The same things were measured in two ways. Each way mixes the same 11 hidden numbers, adds some noise and spreads widely along 6 directions of its own, which tell nothing about the thing.
Some things both ways: the first way, then the second way.
[-17   4  -4   4  11  10  13  17  -4   1   2 -24 -15   4  -6  -5  -8  -1
  13  -8   2  12  -4]
[  5  15   5 -10  -3 -15 -31  -2  31 -31   1  -9   3   4  14   1   6  -3
 -13  12  12   5  24 -20  23]

[ -2 -10  -3  41   6   6 -36  -6  30 -24 -16   0 -18 -17 -13 -25  30  12
 -12   7 -28  -8 -16]
[ 22  10 -14   5   4   6   6   7  19 -12  20 -20  13  23  19  22 -23   8
   2  17  -1   1   1 -14  -6]

[ 44 -23   2  11  21  28 -76 -11  15 -16  15  -8 -31  -4  12 -40  26  -4
 -41  16 -12 -25 -28]
[  5   6  26   6  30  12  14   3 -14   9 -18  21  23  22  -5  -1  21  -8
  13   3   7 -17 -34 -19  25]

[  7 -23  -8  30  14   2   8  -8   3 -16 -22  -2 -22   0   0 -30   5   1
   7 -22 -22   5  -6]
[  8 -32 -25  12  -3   5  13  -3 -18  14   7  15   0   9  21  -3 -15  -4
  16  13 -11  -5 -20  -8  12]

[ 40 -29 -11 -23  20   8 -30 -11  17  -8  -4  -6 -16 -13  22 -20 -23 -11
 -42  33 -13  18 -15]
[ -1  -4   7   1 -13  19  -2  22  13 -20  25 -11  19   3  22   2 -10   3
  -5  14  21 -18  -5 -10 -13]

[-28   7 -16  14 -23   0  48   2   1  10 -19  -1   0  -5  -8  15 -10  10
  31 -11   1   6  23]
[-13  -4   4   4   3  -9  -3  -5  -7   3 -26  10 -23   2 -20   1  16 -20
 -12 -12  -3  12  -6   4  12]

[ -8 -21 -16  11  11   8 -74 -13  42 -21 -24  19 -16 -19 -26  -8  15   4
 -27  38 -21   7 -13]
[ -1  -5 -20  26 -20  23  11   6 -16  -3  13  -6  -7  -7  19  10 -30  24
  22   2   4   2   1  13 -21]

[ 23   7 -57 -23   9 -10   1 -54  21  -3 -27  41  -3  -7  10  14 -16  -9
 -12   7  14  20  21]
[  7  17 -24  17   8  37  21  -6  35  14 -17 -12 -17   6   6 -14 -29  29
 -22  -6 -14  32  26   2 -15]

[  9 -43  11  33  16   3   0   8   1   4   6 -18 -23  -9  17 -16   0   7
   9   6 -33   3   1]
[-30  13   1  20 -12   6 -21   1   3   4  -6   2 -16  -1   2   6  -5   3
  22 -14   6   9   5  17 -14]

[ -3 -16   1  -8  10 -19   5   7  -5  -7   4   3  -7 -10   8   4  -6 -14
  -9  13 -21   5  -1]
[  0  11   3   7 -14   2 -10   6  -6   2  21  -7   5  16  15  11 -18  13
  18  11  10   1   3 -10 -13]

[-18 -13 -16  14  -4 -32  35  23   8  -4  15   6   5 -20  22  50   9 -14
  16  -9  -4  -3  27]
[ -9  25  -4  20 -14 -10  -6   2  -8 -22   5  -8 -17  -5 -11  21   4  22
  -3  -5   4  20   1  24 -13]

[-18  24   0   9   2 -11 -13   3  10  18  -3 -12  24  15 -20  10  -7  14
  17  15  -1   3   2]
[-17 -12  -9  19 -16  -2   0  -6 -15  14 -10   9 -15  -9 -23  -2 -14  24
  13   3 -10  -4  11  11 -17]

[ 35 -11   3  28  28  -1  16  -3 -17  -1  -7 -33 -22  11  20 -29 -18 -11
   0  -7 -19   2 -17]
[  3  12   6  12  29  -3  -1 -10  13   1 -19   1   4  16  -9   4  -5  13
  16 -17   2   5   1   4  24]

[  0  -1  -2  15  15  11 -14 -12   5   7  12  -4 -14   6  -8  -8  11  14
  15  -4  16  -3   0]
[ 11  17  -3  14 -22 -12 -36  -2  11 -16 -11   9   9   5   6  17  -1  20
  41  27  13 -18  16 -37   8]

[-24   6 -11  -5  -9  15  13   4  -2   9   0   6 -12   1 -15   2  -4   0
  19  -9   8   3   7]
[  1 -10  13 -21   3   5 -10   6   5  -2 -15   2  12  10  14 -15   0 -23
  -5  11  10  -2   4 -34  30]

[ 15  14 -28 -57  -5 -19  19 -27  -3   1  -8  10  17   0  24  22 -38  -7
 -26  25   3  24  26]
[-26  -3   3  -6 -31  -8 -27  14  12 -13   2 -29 -29 -14  10  26 -10  -9
   5   1  18  30  21   2 -14]

[ 12   2  10  -6   8 -14 -35   5   0  -6  27  -1  14  13   9   5  24   0
 -11  -2   4 -23   0]
[  4  11  13   1 -21   1   0   0 -12   5  -8  15 -18  -5  -6   2  17   7
 -11  24   5   8  10 -11  -8]

[  5   9  -2 -11 -29  23   0 -27  15  -4 -38  20  -6   2 -34 -29  -1   7
  -8   4  11  -1 -15]
[ 27  11   7   6  -5  26  26   0 -17  23   8  25  -3  21  -4 -24  -3   8
 -27   5   3 -11 -12  -3 -23]

[ 53 -31  -4  10   4  24 -26  -4  28 -11  21   8 -20   3  27 -32  36  -2
  -9 -30 -15 -11  -5]
[  4 -27  -7  -7 -17   8   8  12 -15  14  14  20   9  10  16 -22  -4 -10
 -17  20   1 -15 -21 -17  -2]

[  2  -1 -42  -7   7  19 -39  -6  54  -9 -31   4 -14 -14  -9  -5  -8 -20
 -26  28 -27  31 -15]
[ -4  -3   5  -5  10  -6   4  -4   6 -17  -7 -12  -7  -2 -18 -10  -2   7
 -31  -6  -2   3  10   2  15]

[ 27  26  -3  -5  -2  11 -16 -25  11  -5   1   4   0   5  -4 -27  19   8
 -18  -6  24 -18 -19]
[ 32   9   3  -5   6  21  22   3  11   9  -5  12   3  17   6   3   2   1
 -17  23  -3   4  -1  -2  -7]

[-28  10  12   8  -2   9 -13  -1   8   0 -21 -11   3   8 -42 -26  -1  15
   2   8  11   3 -26]
[ 25 -21   1  13  -2 -11  -2 -11 -26  -3  13  25  17  12   2  14  -4   8
  42  26   5 -48 -14 -17  13]

[ 39 -20 -22  -4   0  18 -48 -13  38 -12  -8  19  -9  -2   6 -16   6  -3
 -23   6 -20   5  -2]
[ -9  -5   7  -8   3  21   5   8  27  -7   7 -25   1   1  16 -15 -24   7
 -25  -4  10  12  28 -15  -3]

[  6 -27  -8  -1 -15  38 -26 -10  45  -1 -12  24 -31 -17 -19 -29  15  -2
  -7  12 -20  13 -16]
[  5  11  25  -3   7  13  -2  -2  -3  20 -14  21   3  18 -11 -22   4  -1
  -3  -5   8 -13  -1  -7   4]

[  5   1  12  10  11   0 -15   5 -17  -6  11 -32   0  23   2  -5  -6   6
  -4  -2   5  -5  -2]
[ -6  34   2  19   3 -18 -39  -6  31 -36  27 -33   2  10  10  17 -19  34
  23  -9  16   0  25  -8   7]

[-14 -15   3   7   1  -6  29   6  -3   7   6  -2  -5  -3   0   1  -2  -4
  18 -10   1   4   2]
[ 11 -31 -12   3   3  27  26   6 -22  28   1  26   7  10   9 -23  -9 -16
  -1   8 -10 -19 -37  16   3]

[  3  27 -20 -27 -21  14   5 -22  15  -4 -33  16   0   4 -25  -3 -14  -3
 -10   8  25  10  -5]
[ 15  15   1   8 -25   9   9   2 -17   1  -7  19 -20  -5 -10  -9   9  16
 -26   5   9  10   7  12 -17]

Other things, the second way, with their names:
(478): [ -4  23  11   8  25  17  19 -14  24   7 -28  -1 -22  -4  -9   5  19  15
 -15   5 -13  32  20  12   6]
(258): [ -3 -14  -2   4   1   6   8   3 -19   0 -36   8  -9  -6   7  11   2 -14
  16  -8   6  23  -2   4  28]
(431): [-19 -16 -16   4 -16  17   0  10   7   7  11  13   0   4  36  -8  -7 -15
  -8   5  -1  18  -5  10  -9]
(45): [-28  27  -2  19 -50  21 -10  12   0  -5  25   0 -17 -14  35 -17   2  40
 -19  20  16  32  29 -25 -35]
(43): [  3   5  12 -12 -20  -5  -5  -1  -5  -4   7   9 -22  -8   4  -2  24  -7
 -29  29   3  12   6   1  -4]
(509): [  1 -23  -1  -4 -19   4 -11   5  -9   3   2  20  -2  -4  15  -9   5 -19
   6  15   8 -15 -11   0   8]
(347): [-34   2   9  18 -27 -28 -47  10 -21  -2   1  10   9   9  -6  26   0   3
  61   2  18 -20 -17 -20  -4]
(339): [ 11 -13  -6  -5  -7  33  24  20  24  -6  -3 -20   0  -3   5  -1 -25   7
 -31   8   9   5  12   0 -24]
(112): [-13  12   6   5 -13   1 -13   1  14   9 -16  13  -7   3  -9 -18  12  14
 -18  11   2   7  11 -30  -5]
(155): [  0 -12  14   0 -10 -14  -3  -7 -19   8   9  17  -3  19   9  17   1 -14
  12  15   7  -6   9 -21  -5]
(234): [  5 -38  -6  -8   7  19  22  10 -12  11   9  -5   3  10  28  -5 -26 -20
   0 -10   5   8 -15  14  13]
(327): [  0 -16  12   5  24  14  17  -9   8  -1 -26   7  -5  -4  10   2  -1  -7
   6 -18   9  18  17  21  28]
(378): [-26 -21 -21   9 -16  20   1   5  -6   3 -21   2 -35 -22  14 -10  -8 -19
  -6 -20  -4  33   3  38   4]
(240): [  6 -27 -18  -7  -1   4   3  17  -9 -13  11 -25   3   6  11  -4 -28 -16
  -7  -7   6  -7 -29  -5  21]
(497): [  3 -12   4 -14  -9 -12 -28   7   8 -20  -1  -4   9  16  14  -2 -15 -28
  -3 -11  21  -7   8 -21  22]
(449): [-17  -2  -7  26   3 -10   5 -10 -15 -24   4  -6 -19 -14   2  21   2  14
   9 -13  -1  17   5  30  10]
(230): [  4   9   5   0 -41 -12 -14  22  -4 -37  24 -25  -4 -10   9  38  -5  14
  -2  26  28   3  10 -14 -24]
(283): [-15  -6  -2 -12 -10  38   5  19  35   0   2 -26 -15  -9  19 -21 -25  -4
 -40 -10   7  26  25  19 -20]
(377): [  4  20 -18  19  16   3  -5 -16  22  -5  -5 -14 -23   9  21  22 -11   3
  19 -10 -10  34  10  23  16]
(88): [  3  -2  10  20  -2 -35 -19 -28  -2   0  -3  18 -28   5 -13  49   5   0
  45 -13   8   5  26  48  -5]
(485): [  0 -30 -10  13  10 -28  -9  -6  14 -11  26 -11  12  16  14  26 -19   8
  31   2   6 -13  -2  -6  14]
(417): [ -9 -10  11   2 -16  31  17   7 -47  11  24  20   3  -7  15 -24  -6   5
   1  18   0 -18 -10  14 -12]
(456): [  2 -10 -11 -18   3  -4 -10   5  28   8 -11 -12 -13  16   1  -9  -9 -29
 -28  -3  -6  17  -5  -9  15]
(477): [ 10  -3  -4 -14  37   2  12 -10  36  -7 -30 -30 -18   6   3   1  -9 -14
 -27 -16  -8  41  21  -1  45]
(171): [ -4  11  -1   7 -21 -10 -15 -12 -28   5 -26   9 -29 -12  -8  19   7   6
  34  24  -8  14  16  -7  10]
(212): [ -7 -13  -8   3  -5   2   0   4   4  12 -22  -9 -18   7 -15  -4 -22  -3
 -12 -23   4  15   3  -5  -4]
(303): [-15  20  -5  25 -36   3 -10   3 -17  10  -7  41 -10  -5  -4   0  31  19
   3  26  -2   2 -10  -3 -27]
(382): [-20 -14  24 -22   5  32  11  19  12  14  20 -18  10  14  15 -32 -22  -8
 -35  -6  11  -1   5 -11 -13]
(76): [  1  -3  -7   8 -17 -20 -23  -7 -19  -6   3   3  -9  -3   5  12  -2  10
  35  22   2  -8   1 -12  19]
(29): [ 32   4  -2 -19 -20  -7  -3  18  -6 -16  14  -4  16  16   5  17  -1  -5
 -13  46   6 -13 -12 -29  -3]
(498): [-11  30   1  20 -23  -9 -26   1  -2 -10  18   0  -5  -1 -10  10   7  36
  17  26   0 -15  -3  -7 -19]
(202): [  4  48   9   6 -12 -15 -29 -10   5   4  22  29   5  27 -20 -30  22  30
 -25  28 -12 -27  -3 -27 -17]
(255): [-16  17  -5  39   7   6   8 -22 -10  17 -15  18 -29  -5 -17  14  -1  30
  29 -17 -16  19  11  56 -15]
(39): [ -2  38 -17  22 -10 -17  -8 -15  14  10  25  15 -20  22  -2   4  14  26
 -23  12 -19  24  -1  14 -28]
(404): [ 20  -7   2   6  10  -4  14  -9  -2  22 -52  37  -8   5 -28  -7  32   1
  -9  12  -4   0 -15 -20  25]
(443): [ 14  -5 -11  13 -15   4  -1   2  15  -7 -28   6 -10 -14 -27 -11  -9  28
 -16  -8  11  -4  16  11  -7]
(442): [ 28 -23  10 -12  10   6  24  19 -16   0   0   0  36  26   1   4 -14  -5
  -6  12  15 -19 -25 -35  13]
(111): [  8   5  -3  30 -17   1 -11 -15 -22  -4  15  36  -9  -3   7   5   7  15
  31  10   5 -27  -2  25  -8]
(91): [ -9 -13  -5  13 -21   5 -13  15 -14  -1 -10  15  -1  -4  -5 -14   1   0
   7  -5  17 -17 -26  -8   3]
(227): [  2   8 -14  24 -49 -19 -14   6 -37 -15  31  21  -8 -12  -6  12  15  32
   9  36   6 -20 -25   5 -25]
(195): [ 14 -34 -21  -5   1  10  28   9  -1 -12  26  -8   5   1  16 -17 -21  -2
 -43   2  -5   1 -14  23   4]

Some of these things the first way, each followed by its name:
[ 11  -9 -19 -22   6  -2 -10  -9  20  -3 -11  24  -6 -20   6 -13  11  -5
 -14   5  -8   0  -2]
(155)
[-20  26 -25 -18 -34  29  21 -19  28 -20 -26  16 -10 -10 -23 -24  13  14
  -8 -20   7  15  -1]
(39)
[ 13  -1  -5 -29  -9  15 -44  -7  -8 -21  -5  16  -5  15 -13  -9 -13   9
 -23   4   7  -5   7]
(45)
[-10  16 -16 -11  -2   5 -22 -16  28  -1 -10  12   6  -7 -19  -1   7   6
 -11  15  17   4  -8]
(255)
[-46 -60  15  37   0  -1  -3  38  38  -9  13  16 -19 -30 -21   5  42   7
  30 -13 -12   6  -4]
(111)
[ 46   9 -14   1 -25  54 -36 -33  32  -3  -2  14 -12  20  -6 -41  21  27
  -6 -24  10  -7   1]
(112)
[-20  21   8  -5 -10   9  19   2 -18  11   3 -12   3   7 -17  -5 -12  23
  15  -3  26  -6   5]
(303)
[ 17  25  -8   1  -8   8 -11  -8   5  -3 -23   3  -5   1 -15  -8  -5  -4
 -10  13   2 -11 -11]
(442)
[ -1  12 -34 -18  15 -23 -14 -23   8   9 -18  14   3  -4   6  37 -19  -6
  -2  38 -10  16  29]
(212)
[-19  46  -5   4  -7  -8  37  -7  -9  25 -34 -21  18  26 -34  21 -47  17
  36  15  27  24  11]
(443)
[ 12   6 -32 -18   0  -5  -2 -26  17 -12  -9  17   6  -7   9  -3  -6  -6
 -25   0   8   7   0]
(478)
[  2 -19 -31 -24   4  11  -3   1  26  -5  14  30 -23 -28  16  11  14  -3
  -4  -6   5   9  19]
(431)
[-38  56 -20 -30 -25   6  23 -14  10   4 -19   5  10  -5 -33   7  -8   0
  -7  13  28   6  -7]
(29)
[ 49   8 -12 -15  17  -5  12 -11 -14   3   6  -4   0  15  25  -6 -13 -10
  -6 -19  32 -11   0]
(327)
[-30 -26  22  18 -25   9  12  36   7   4  10   2   2  -1 -24  -8  12  -4
  19 -19  -3 -13 -16]
(417)
[  4  12 -14 -27   0 -18  25  -3  -1  -7  -6   2  16   5  10  11 -20   2
  -3  -6   8  17  15]
(485)
[ -3 -31   8  13   5  19   4  10  14  -4  -3 -11 -23  -4  -5 -30   3   5
   6  -7 -20  16 -12]
(509)
[ -6 -22 -17 -21  32  -5 -32  -3   4   2  -5  -8 -20  -9   6  21 -31 -12
 -15  52 -17  30  10]
(91)
[ -9   1  -2 -23 -19  -3  27   9   5  -8   7   2  11   4   3  -2   1  -6
  -4 -19   3   7   1]
(43)
[ 46 -19   8  14   4   2 -17   1   6   4  25 -10   4  15  29  -6   8   9
   2 -11 -10 -11  10]
(283)
